The first 7 rows are patterns. Each new row is the sum of 2 different patterns, raised or lowered, with some noise. Before adding, each is slid sideways (what falls off one end comes back at the other) and multiplied by a number that may be negative. Names go in the order of the patterns.
Some rows, each with the names of its patterns after it:
[-1.78  0.87  0.06  1.55  1.27 -1.69 -3.20  1.83  0.18 -1.90 -2.30 -4.54
 -0.11  1.39  0.73 -0.43 -2.32 -2.18 -1.02 -0.06  3.59  0.90  0.39  0.73
 -1.35 -2.82  1.81  0.00 -0.07  0.69  1.10  2.78 -0.60] => z280
[-0.47 -1.34 -1.35 -0.58  2.05 -0.59 -2.65 -1.76  3.07 -4.10 -0.33  0.02
 -3.80 -0.73  1.05  0.03  0.00 -1.86  0.00 -1.09 -1.68 -0.91  0.65  0.13
 -2.56  0.48 -1.21 -0.58 -1.38 -1.44 -2.31 -0.61 -0.22] => z538
[ 1.15  1.17 -0.88  1.54  0.65  0.81  1.71  0.79 -1.89 -0.42  0.52 -1.53
  0.52  3.31  1.68 -0.24  0.79  0.03 -1.42  3.20 -1.63  1.48  2.71  0.03
  1.33  0.54 -0.77  2.22  2.49 -0.21 -3.86 -3.20  0.70] => z144
[ 1.02 -0.82 -1.49  0.19  2.00 -3.04 -0.10 -2.18  0.74 -0.11 -0.50 -5.13
 -3.53 -1.21  2.25  0.08 -0.15  2.30 -3.21  1.22  1.66 -0.62  0.70  0.67
  2.32  4.11  2.22 -2.96  0.59  0.96 -0.77  1.72  1.52] => z51
[ 1.75 -2.65  2.51  1.88 -2.85 -1.46  1.99 -0.36  1.72 -1.71 -0.57  0.19
  1.26  0.68  1.91 -4.38 -0.84  0.77  1.42 -0.23 -0.29 -0.26  2.65  0.81
  0.38  1.04 -0.63 -1.05  0.65 -0.33 -2.49 -2.38  0.64] => z812
[-0.26 -1.02  0.56  1.34 -1.26 -1.93  0.17  0.31 -0.11  0.50 -3.72  3.46
  1.55 -0.72 -1.73  2.04 -0.59  0.16  0.88 -0.42 -2.56 -0.78 -0.08  0.88
  1.04  0.93  0.61  0.30 -0.57  2.85  0.66  2.15 -0.60] => z7
[-0.88  2.96  1.87  1.92  1.68 -0.30  0.38 -2.15 -1.03  2.54 -1.54 -4.05
 -1.04 -2.51  2.44 -1.77 -2.04 -0.56 -1.13  0.32  3.10 -2.13  0.21  0.45
 -0.27  1.51  0.35  1.52 -1.05 -1.05 -2.50 -1.47 -1.73] => z225

New rows, each followed by the names of its patterns:
[-1.48 -0.90 -2.07 -2.47  0.19 -1.83 -2.21 -1.02  0.10 -3.76 -2.40 -1.51
 -2.75 -3.83 -2.37 -0.98 -0.28 -4.64 -0.54 -0.90 -4.79 -3.33  0.13 -3.94
 -0.82 -4.68 -2.06 -1.67 -0.23 -1.70 -1.13 -4.84 -1.39] => z812 z7
[-1.45  0.97 -0.40 -2.09 -3.04  0.36  0.61 -3.24  1.17  1.70 -2.20 -2.74
  1.66 -1.13  0.78 -2.28 -1.43 -1.46  0.38  0.25  1.07 -4.18 -1.62  0.10
  2.06 -0.75 -1.96 -1.42  3.56 -1.97 -0.03  0.67 -2.89] => z538 z812
[-4.27 -0.23 -2.09 -1.09 -0.89 -4.39 -5.94 -0.58 -2.62 -5.78 -5.99 -6.13
 -1.62 -2.89 -0.39 -1.77 -6.32 -5.38 -2.31 -2.79  1.42 -2.81 -2.62 -1.87
 -3.03 -4.55  0.14 -5.17 -3.07 -1.53 -0.78 -0.36 -3.30] => z280 z812
[ 1.21  2.10  1.13 -0.77  1.38  4.31  0.42  0.29 -2.15  3.49 -1.07 -0.92
 -0.85 -0.64 -1.54  2.90 -0.42  2.07  3.07 -1.72  0.89  1.56 -1.04  4.87
  1.98  2.05  2.95  2.77 -1.14  1.57 -0.43 -0.36  1.91] => z51 z812
[ 2.67 -0.94  1.38 -1.78  5.60  0.59  0.10  3.71  3.43  0.08  0.76  1.32
  1.58 -0.50  1.99  1.79 -0.96 -2.42  0.95  4.47 -2.42  3.72  2.62 -0.81
  0.48  4.34  0.63  2.18 -0.69  1.14  1.91  2.03 -0.79] => z538 z812
[ 0.72 -0.28 -1.49  0.15 -1.18  1.58  1.61  1.10  0.65  1.33  3.05  1.79
 -0.28  2.01 -0.42 -0.59  4.94 -0.81 -1.24  1.43  1.01  0.34  1.47  0.62
 -0.54  0.77  1.46  3.73  1.34 -0.21 -0.67  0.24  0.56] => z812 z7
[-2.44 -2.63 -3.62 -4.30 -1.63 -3.13 -4.19 -0.23 -1.93 -3.22 -1.45 -1.53
 -2.08 -2.95 -3.02 -1.66 -3.12  0.23 -4.14 -3.35 -2.76 -1.77 -2.65 -2.73
 -2.18 -3.00 -1.78 -0.30 -0.94 -2.36 -3.21 -3.27 -2.66] => z538 z7
[-0.09  0.48  0.67 -2.50  0.50  0.30  0.55 -1.55 -2.62 -3.29  1.85  0.59
 -1.35 -2.06 -4.10 -1.04  3.12  0.76  0.90 -2.92 -2.59 -2.20 -0.02  3.81
 -0.72 -1.74  0.28 -1.41 -2.99  1.53 -3.53  2.32  1.33] => z280 z7
[-2.83 -2.36 -0.73 -0.17 -0.82 -3.31  0.51 -1.05 -1.11 -0.23 -1.60 -2.64
 -2.42 -0.60 -1.82  0.00  1.20  0.33 -1.05 -2.31 -2.27 -3.13 -0.31 -2.18
 -0.72  1.19 -0.96 -1.79 -0.33  0.01  0.33  1.27 -2.75] => z144 z225
[ 3.22  4.28 -2.14  2.03  3.10  3.61  2.64  2.12  0.96  4.17  3.09  1.71
  3.26  3.06  1.92  2.52  2.12 -0.07 -0.59  4.20  2.90  0.53  5.51  3.75
  0.26  1.07  3.45  2.80  4.69  0.51 -0.16  0.63  3.55] => z144 z812
[ 1.93 -2.33  1.05  2.21  0.67  2.85 -0.63 -1.10  0.68  1.93  2.11  3.15
 -1.83  0.65  1.76  1.80  2.45  1.10  2.06  2.64  1.56  0.70  2.07  1.32
 -0.75  0.25  0.81 -0.81 -1.03  1.85 -0.02  0.94  3.95] => z812 z7
[-2.48 -1.10 -2.23 -0.85 -1.63 -2.67 -0.47 -1.96 -1.27 -0.61 -2.09 -3.29
 -2.46 -0.99 -3.12 -3.63 -3.45 -2.40 -2.47 -2.25 -4.84  1.16 -1.24 -2.52
 -2.41  0.55 -2.97 -2.81 -0.16 -3.61 -5.26 -1.41 -1.61] => z812 z7
[-0.11 -3.95 -2.74 -3.04 -3.71 -1.29 -1.63 -2.37 -2.07 -3.51  0.48 -5.13
 -4.38 -2.20 -0.62 -3.48 -3.45 -2.06 -3.46 -2.24 -1.27 -2.52 -3.57 -3.12
 -2.98 -3.05 -3.29 -3.13 -2.16 -2.81 -2.95 -5.17 -2.82] => z538 z7
[-6.10 -2.36 -3.33 -0.50 -2.06 -4.66 -5.06 -2.37 -2.90  0.22 -1.42 -2.51
 -3.19 -3.95 -4.81 -0.70 -2.09 -2.22 -1.86 -1.68 -0.74 -1.64 -3.59 -0.93
 -2.80 -1.42 -2.18 -3.58 -4.43 -1.82 -3.36 -3.96 -4.14] => z280 z7
[-0.69  0.65  1.50  5.29  2.91  3.76  3.13 -0.65  0.90  2.30  0.47  2.10
  5.76  5.75  6.99  5.47  0.28  3.14  1.05  0.97  5.99  2.07 -0.61  0.93
 -0.86  4.89  2.06 -1.35  1.94 -0.01  3.27  5.31  0.22] => z51 z225
[ 1.81 -1.40  5.20  1.21 -1.04  0.78  1.89  2.10  5.40 -0.64  1.78  2.38
  2.25  3.59  3.07  1.29  0.65  1.38  0.47  0.50  0.28  0.99  5.73  3.91
  3.77  3.80  1.43  1.73  0.36  0.88  2.89 -0.47 -1.28] => z812 z225
[-1.69  1.88  2.53  0.07  2.20  4.30  0.11  2.06  1.38  3.24  1.55  0.99
  1.62  4.46  2.93  0.55  3.37  1.19  1.42  1.66  1.04 -0.71  0.75  2.64
  2.96 -0.03  2.74  3.02  2.45  1.13  1.49  0.85  5.90] => z538 z812
[-0.68  0.45 -0.51  1.92  1.66  3.48  1.44 -1.46  4.02  4.14  2.61  3.48
 -0.49  3.30  4.25  1.79  2.01  0.92 -0.96  3.63  1.15 -0.83  1.66  1.22
  1.73 -2.36  4.48  2.06  3.07  4.55  2.90  0.94 -1.71] => z538 z225
[ 2.46  2.03 -2.52  0.41  2.44 -2.64 -1.10  1.71 -0.79 -0.68 -1.84 -0.61
  0.50  1.37  0.92  1.62 -3.02 -1.13  2.26  1.27  1.06 -0.77 -0.54  0.90
  0.76  0.98 -0.25 -1.84 -0.81  0.49 -0.50 -1.54 -4.35] => z812 z7
[ 3.66  4.09  4.42  1.19  1.75  0.55  3.24  6.13  0.67 -1.72  1.01  0.50
  4.02  0.53  0.16  1.12  1.06  3.59  5.57  0.27  3.49  2.79  0.79  3.13
  2.90  3.51  1.38  2.12 -1.23  1.72  0.12  0.46  5.20] => z144 z225
[-1.64  1.29  2.24 -0.63  0.99  2.36  4.15  2.35 -0.26  0.61  1.98 -0.58
  0.24 -0.77  1.30  0.12  0.32 -1.49 -1.17  0.04  3.70  0.86 -0.86  1.98
 -1.01  1.59  2.36  1.61 -0.15  2.65  1.99  2.59  2.82] => z144 z51
[ 0.69  0.35  0.17 -0.83  0.25 -0.06 -0.12 -0.30 -0.29  2.97  0.91 -0.88
 -0.79  1.76 -0.03 -0.86  0.51 -0.26 -2.02  0.00  0.64  0.39  1.11  1.99
  1.76  0.15 -0.94  3.36 -0.50  0.76  1.15  0.73 -1.49] => z812 z7
[-0.52 -1.79 -4.07 -0.39 -0.76 -2.97 -2.44 -0.72 -1.62 -0.75 -3.66 -3.69
 -1.22 -1.35 -4.26 -2.95 -2.06 -2.32 -1.42 -0.55 -1.88 -1.79 -0.18 -2.66
 -4.46 -3.38  1.23 -4.51 -3.89 -1.88 -6.37 -1.51 -0.20] => z538 z7
[-3.81 -5.14 -1.70 -3.59 -2.91 -4.47 -1.19 -2.04 -2.21 -0.65 -1.58 -8.87
 -4.79 -1.75 -2.29 -2.73 -1.41 -5.89  1.00 -3.39 -4.78 -1.91 -4.18 -3.84
 -1.26 -4.84 -6.66 -4.03  1.61  1.85 -5.21 -1.84 -2.30] => z144 z812
[ 2.70  4.31 -2.21  4.31  3.23 -1.78  0.39  5.10  1.80  3.11 -0.60  0.41
  1.18  2.34  2.10  3.74 -4.42  0.28  0.99  3.30  1.43  1.79  0.99  3.22
  3.12  3.08  2.42  0.71  0.52  1.93  3.65 -3.00 -1.78] => z812 z7
[-0.24  5.29  2.59  1.92  5.03  4.25  2.21  2.44  3.49  3.74  0.94  2.72
  4.11  2.92  2.24  3.39  2.86  3.13  2.77  1.74  3.58  3.01  4.05  3.58
  1.69  1.75  3.79  5.66  4.80  0.81  2.55  3.98  4.42] => z538 z144
[ 0.25  1.20  2.27 -1.19  1.32  2.84  1.84  2.48 -1.12  1.37  1.63 -0.96
  2.35  1.56  0.73 -0.49  0.07  1.14  0.95 -1.46  0.05 -1.38  0.66 -0.18
 -1.08 -3.87 -2.31 -0.40  1.97  0.06  0.41  4.17 -2.38] => z538 z51
[-1.41 -3.30 -4.09 -2.71 -3.79 -1.28 -2.54 -2.44 -2.47 -2.62 -1.11 -1.92
 -4.94 -4.69  1.02 -4.15 -3.99 -0.17 -2.31 -4.31 -2.70 -2.97 -0.42 -2.01
 -3.49 -1.52 -2.77 -2.43 -0.02 -1.72 -2.67 -0.54 -0.32] => z51 z812
[-0.51 -1.16 -2.66 -2.66  2.80 -2.46  2.23 -0.73 -2.55 -1.55  4.76  2.02
  0.93 -4.29 -1.50 -0.86 -2.66  2.25 -1.25 -5.15 -0.93 -1.32 -0.87 -3.58
 -5.19 -3.43  3.10 -1.21 -1.89  0.26 -3.13 -3.22 -1.71] => z51 z812
[ 0.46  3.54  3.41  3.67  2.15  0.89  0.04 -0.22  0.50 -1.14  1.65 -0.41
  0.99  1.51 -0.02  1.41 -0.92 -3.99 -1.68  2.84 -0.09  0.20  2.33 -2.43
  1.13 -0.75 -0.46  1.75 -0.19 -0.81  3.18 -0.57  0.41] => z144 z51
[-0.68 -2.14 -0.28 -1.87 -2.53 -2.45 -4.31  1.50 -3.21 -3.70 -1.19 -1.62
 -4.33 -0.04  0.47 -3.86 -1.67  1.61  0.52  1.66 -2.38 -3.76 -3.08 -1.95
 -0.38  0.21 -3.28 -2.30 -6.24 -2.12 -1.86 -1.49 -1.27] => z280 z7
[-2.67 -2.92 -2.76 -2.37 -0.58 -1.70 -1.92 -1.22 -4.03 -3.56 -2.08 -1.56
 -1.79 -1.08 -1.58 -1.25 -1.55 -1.78 -1.59 -2.01 -0.96 -1.47 -0.67 -5.19
 -1.74 -1.44 -1.84 -3.99 -3.80 -1.99 -1.72 -1.37 -0.70] => z280 z7
[ 1.66  0.85  4.28  2.11  4.66  4.62  1.54  5.50  3.22  3.46  3.87  4.63
  2.89  3.16  2.62  3.82  2.12  3.38  2.24  2.34  5.11  2.54  2.93  3.69
  0.89  2.07  1.64 -0.89  1.71  6.90  3.59  1.96  3.74] => z144 z51
[-1.50  2.75  2.50 -0.22  5.79  1.68  3.67  2.90  0.19  2.84  3.82 -1.89
  3.22  1.45  2.14 -1.60 -1.49 -2.62 -0.70  1.41  2.96  2.82  1.96  4.37
 -0.09  3.38  1.49  0.62  2.66  1.01  4.23  8.10  4.93] => z144 z51
[ 0.04 -1.98 -3.10  0.97 -2.72 -2.37  2.81  1.13 -3.40  0.42 -0.27  1.41
  1.00 -1.91 -0.96 -0.35 -2.10  3.81  0.08 -2.67 -0.94 -0.52 -0.55 -0.26
 -3.62 -1.48 -1.61 -1.10  0.40  1.43 -0.65  0.43  2.05] => z812 z225
[-7.44 -0.04  1.24 -2.03  0.83 -0.17 -3.71 -2.88 -2.41  0.71 -0.33 -0.81
 -1.84  1.86 -1.92  0.28 -0.04 -1.72 -0.05  3.33  2.74  0.68 -1.47 -1.03
 -1.22 -3.11  2.26 -1.29 -2.43 -2.55 -1.63  0.14 -2.00] => z538 z51
[-1.22 -2.30  0.75 -1.68 -3.98 -3.74 -3.40 -3.05  1.09 -0.14 -4.19  1.04
 -3.32 -4.20 -1.55 -1.43 -0.51 -0.38 -4.01 -1.05 -0.71  3.86  1.42 -1.45
 -1.54  1.48  2.16 -1.31 -2.92 -1.68 -2.17 -3.06  2.84] => z144 z51
[ 2.81 -3.25 -0.79  3.11 -3.20 -0.63 -2.01 -1.85  1.63  0.63  0.62 -0.81
 -2.06  2.19  2.82 -2.47 -0.28  2.92  2.94  2.84  1.08 -1.57 -0.57  0.01
  1.61  0.87  1.14  0.49 -3.15 -1.31 -0.77 -0.46  3.52] => z280 z538
[-4.40 -2.49 -0.69 -0.80 -1.07 -2.34 -2.07 -1.58 -1.13  1.04  0.73 -0.62
  0.24 -2.24 -3.19 -0.45 -0.99 -0.58 -1.29 -1.39  0.79 -1.44 -2.44 -0.38
 -2.77  1.36  0.33 -2.70 -4.08  1.05 -1.41 -2.47 -2.41] => z280 z7
[ 1.90  2.41  1.42 -2.77  0.60  1.10  0.01  1.50 -2.22 -0.35  2.94  2.55
  1.03  4.09 -3.28 -3.07 -0.11  2.46  0.03  0.71  1.94  0.08  3.36 -0.14
 -0.80  0.31 -1.40  1.03  1.40 -3.40 -3.67  1.68  6.31] => z144 z812
[-1.73 -1.81 -1.31 -6.03 -4.47 -2.09  0.65  1.47 -0.71 -4.05 -2.89 -1.29
 -3.68 -3.13 -4.34 -2.91 -1.42 -1.04 -1.69 -3.35 -1.48 -1.33 -2.55 -4.43
 -1.80 -1.46 -0.63  1.88 -4.50 -1.59 -3.62 -3.92 -0.53] => z280 z144
[-0.89  0.32  1.30  0.90  1.19 -0.18 -2.50 -1.73  2.53 -1.47 -0.24  2.19
  1.45 -0.41  0.80 -1.77 -2.14  2.64 -2.45  1.46  2.88 -0.68  1.08  1.66
  0.26  1.49  1.16  0.95 -5.46 -4.54  2.05  1.65 -0.29] => z144 z812
[-1.18  1.04  0.02 -2.80  0.32 -0.22  0.33  0.21 -1.01 -1.56  0.29  0.37
  1.37  0.33  0.31  0.16  2.34  0.06 -0.74 -2.11 -0.40  0.77  0.42  0.73
  0.38 -2.35 -0.42  1.09  0.86  0.18  0.36  0.56 -1.67] => z280 z812
[ 0.49  0.67  0.27  0.56  0.24  1.89 -0.37  1.06 -0.62  1.44  1.64  3.93
  0.95 -0.94  1.72  5.26 -0.92  1.37  1.89 -1.02  4.12 -0.12  0.69  2.28
  1.95  0.32  1.53  0.62  0.62  2.57  3.84  0.72  2.15] => z538 z7
[-0.56 -1.59 -2.05 -1.36 -0.38  0.86 -1.21 -1.54 -0.63 -2.38 -2.13 -1.75
 -4.32  0.96 -0.40 -0.64 -1.79 -1.11 -0.90  0.82 -0.18 -0.31 -3.98 -0.96
 -0.26 -0.43  0.00 -0.78 -2.23  0.02 -1.55  0.40 -0.66] => z7 z225
[-3.97 -0.65 -1.22 -1.72 -1.13 -2.24 -1.40 -0.71  0.04 -5.55 -1.93  2.67
  2.78 -3.07 -1.52 -1.99 -0.91 -1.89  0.37 -1.01 -2.28 -2.24 -0.25 -1.37
 -1.84  0.11 -1.02 -5.75 -2.86 -2.49 -1.25 -0.78  0.84] => z144 z7
[-1.15 -0.51  1.37  1.75  0.10 -0.38  0.36  0.26  0.48  2.36  1.66  0.62
  0.57  1.81  1.72  0.32 -0.23  2.62 -1.72 -0.34  1.42  1.98 -0.10  1.52
 -0.23  1.18  1.80  1.64  0.12  0.38 -0.15  2.97  3.01] => z812 z7
[ 1.33 -2.98  0.18  2.62  2.00  2.63  0.36  0.53 -1.90 -0.20 -0.64  0.43
 -2.51 -0.60  2.51  2.21 -1.81  1.27  3.25  3.02  2.75 -1.26  2.43  1.34
  0.07  1.72 -0.19 -3.80  0.23  0.72  1.27 -1.41  1.09] => z812 z225
[-2.52 -1.38 -1.44 -1.50 -3.15  0.37 -0.10 -2.57 -3.17 -1.48 -2.69 -2.38
 -1.55 -0.58 -2.35 -1.24 -0.92 -1.31 -0.83 -2.03 -1.66 -0.31 -2.72 -1.72
 -1.72 -1.42 -0.96 -2.58 -3.13 -1.56 -1.27 -2.29 -1.36] => z7 z225
[-3.72  0.42 -0.51 -1.63 -0.45  1.25  2.18 -1.99 -3.56  1.16 -2.73 -1.20
  1.50 -1.48 -4.58  0.36 -2.14 -1.45 -2.39 -4.43 -2.06 -0.60 -1.81  1.20
 -2.26 -3.20 -2.78 -1.09  1.52 -0.46 -2.46 -1.09 -2.44] => z280 z812
[-3.58 -2.85 -0.11 -3.22 -2.31 -1.79 -5.55 -0.38 -2.92 -2.41 -2.33 -1.13
 -2.67 -3.20 -2.28 -1.45 -2.01 -4.02 -2.44 -0.15  0.18  1.42 -1.70 -2.82
 -3.19  0.26 -0.07  0.99 -2.01 -2.26 -5.32 -2.43 -1.40] => z280 z7
[ 1.03 -0.45 -0.11 -0.68 -0.38  1.87  0.64 -0.90 -0.79  1.77  1.88  3.61
  0.29 -1.03  0.86  1.81  1.74  1.52  1.09  0.32  0.47 -2.00 -0.61  0.54
  2.37  0.88 -0.19  0.46  0.10  0.36  1.28 -0.67  0.97] => z280 z7
[-0.69  0.40 -0.36  1.34 -2.24 -0.02 -1.09 -2.27 -0.87  2.68  1.00 -1.94
  2.33 -0.81 -2.81 -1.94 -0.35 -1.98  0.02  1.66 -2.67  0.94 -1.87 -2.18
  2.24 -0.98 -2.05 -0.16  1.05 -4.85  0.51  3.97  0.36] => z538 z144
[ 1.38 -4.08  2.59  2.77  0.68 -0.06  0.94  0.73  0.29  0.41  0.11  0.12
  0.73 -0.92  1.99  0.82  1.13  0.45  0.08 -1.04  2.33  1.33  2.00 -0.24
 -0.13  0.04  2.96  1.49 -1.68 -1.50  3.50 -1.82  0.81] => z538 z7
[-0.37 -1.62  1.20 -1.88 -1.28 -0.96 -0.17 -0.16 -0.03 -1.43 -0.34  1.48
 -2.17 -1.79 -1.03 -2.03 -0.89 -0.97  1.26  0.94 -1.95 -0.32  3.39  0.27
  2.03 -2.04  0.76  1.01  2.29  1.85 -0.09 -3.09  0.74] => z51 z225
[ 0.56  4.62  3.21  0.99  3.31  1.61  1.32  2.38  4.44  3.82  2.59  1.07
  3.67  2.18  3.44  2.11  3.00  1.30  4.94  3.41  3.57  1.54  3.13  2.48
  0.68  4.92  3.02  1.64  2.73  2.39  1.94  3.35 -1.45] => z51 z7
[-1.69 -0.80  0.04  0.62 -1.14  2.32  0.07 -1.86 -0.34  4.21 -1.88  0.34
  0.09 -2.77 -0.42  0.83  0.44  0.88 -2.58  0.10 -1.58 -0.19  0.11  1.68
  0.23 -2.03  1.59  0.95 -0.05 -0.52 -0.44 -1.28  2.49] => z538 z7
[-0.95 -4.20  0.30  2.79 -1.74 -1.45 -2.99  0.20 -0.05 -0.70 -3.96  1.46
 -2.25 -0.51 -3.07  0.07 -1.71 -2.39 -0.86 -2.88 -3.04 -1.47  0.31  0.40
  0.75 -0.04 -3.02 -2.52 -3.31 -0.08 -0.62  0.25 -0.38] => z7 z225
[ 1.78 -2.56 -0.12  0.42  0.72 -3.45 -1.47 -0.49  1.11  0.48  1.29  1.74
 -1.51  0.44  0.62 -0.52  0.28  0.52  1.66  1.17  1.15 -2.31  0.78  0.87
  0.32  0.83  0.40  1.27  0.56 -0.59  0.19  1.44 -1.67] => z51 z7
[-3.25  0.94 -1.71 -2.63  0.06 -0.46 -2.57  0.42 -3.34 -1.39  0.74  4.60
  2.80 -1.43  0.28  0.89  1.03 -1.40 -0.27 -0.80  1.73 -3.13  0.65  1.19
  1.23  0.11  0.36 -2.75 -1.92  0.77  1.62  0.91  1.60] => z144 z7
[ 1.34  1.09  0.59  2.48  1.11  0.65 -0.73 -0.19 -2.49 -0.71  0.61  0.38
  2.62  2.25  1.91  0.98  1.59 -0.15 -0.63  0.93  2.53 -0.14 -2.77 -0.87
 -0.67  3.61 -1.24 -3.28 -1.68 -0.17  1.12  3.56 -1.93] => z144 z225
[ 2.72  1.53  1.20  2.89 -2.98  4.50  3.35  0.46  0.45  3.25  2.20  3.54
  3.14 -0.60 -0.13  1.35  0.89  2.98  2.90  2.51  1.38  0.79  1.05  4.46
  0.25  2.77 -0.18  1.54  0.69  1.45 -0.39 -1.35 -0.74] => z51 z7
[ 2.11 -1.82  1.42  0.94  0.71  1.80  1.98  0.10  1.73  3.95  3.70  0.54
 -0.36  3.82  0.73 -0.17  3.01  2.29  1.71  0.17  0.15  3.34  0.37  1.29
  1.28  1.33  0.20  4.65  2.54  0.61 -0.25  1.51  2.40] => z538 z812
[ 1.37 -2.42 -0.99 -1.42  2.84  1.47  0.71  3.88 -0.17  2.09  3.20  3.02
  3.98  1.68  2.19  7.00  1.60 -2.35  4.30  3.55 -0.55  3.18  1.53  3.74
  1.36  0.20  0.71  2.75 -2.43  4.88  0.54  1.67  0.29] => z51 z812
[-0.51  0.52  0.23 -0.15 -2.84  1.52 -0.07  0.78 -0.56 -0.09 -1.98  0.13
  2.49  0.00 -2.68 -1.49  1.55 -2.32 -1.37 -2.03  3.59 -0.40 -0.94 -3.33
  2.43 -0.69 -0.60 -0.60 -1.41 -4.10  1.67 -0.12 -0.19] => z812 z7
[-0.78 -1.53 -0.49  1.69 -2.61 -0.44 -1.65 -0.55 -0.49  0.89 -2.48 -2.20
  0.29  0.95 -1.84 -1.06  1.57 -2.22  0.65  1.78 -2.21  1.43 -0.50 -0.39
  2.36  0.48 -1.85  0.91 -0.75 -1.87  1.17  3.20  2.47] => z144 z51
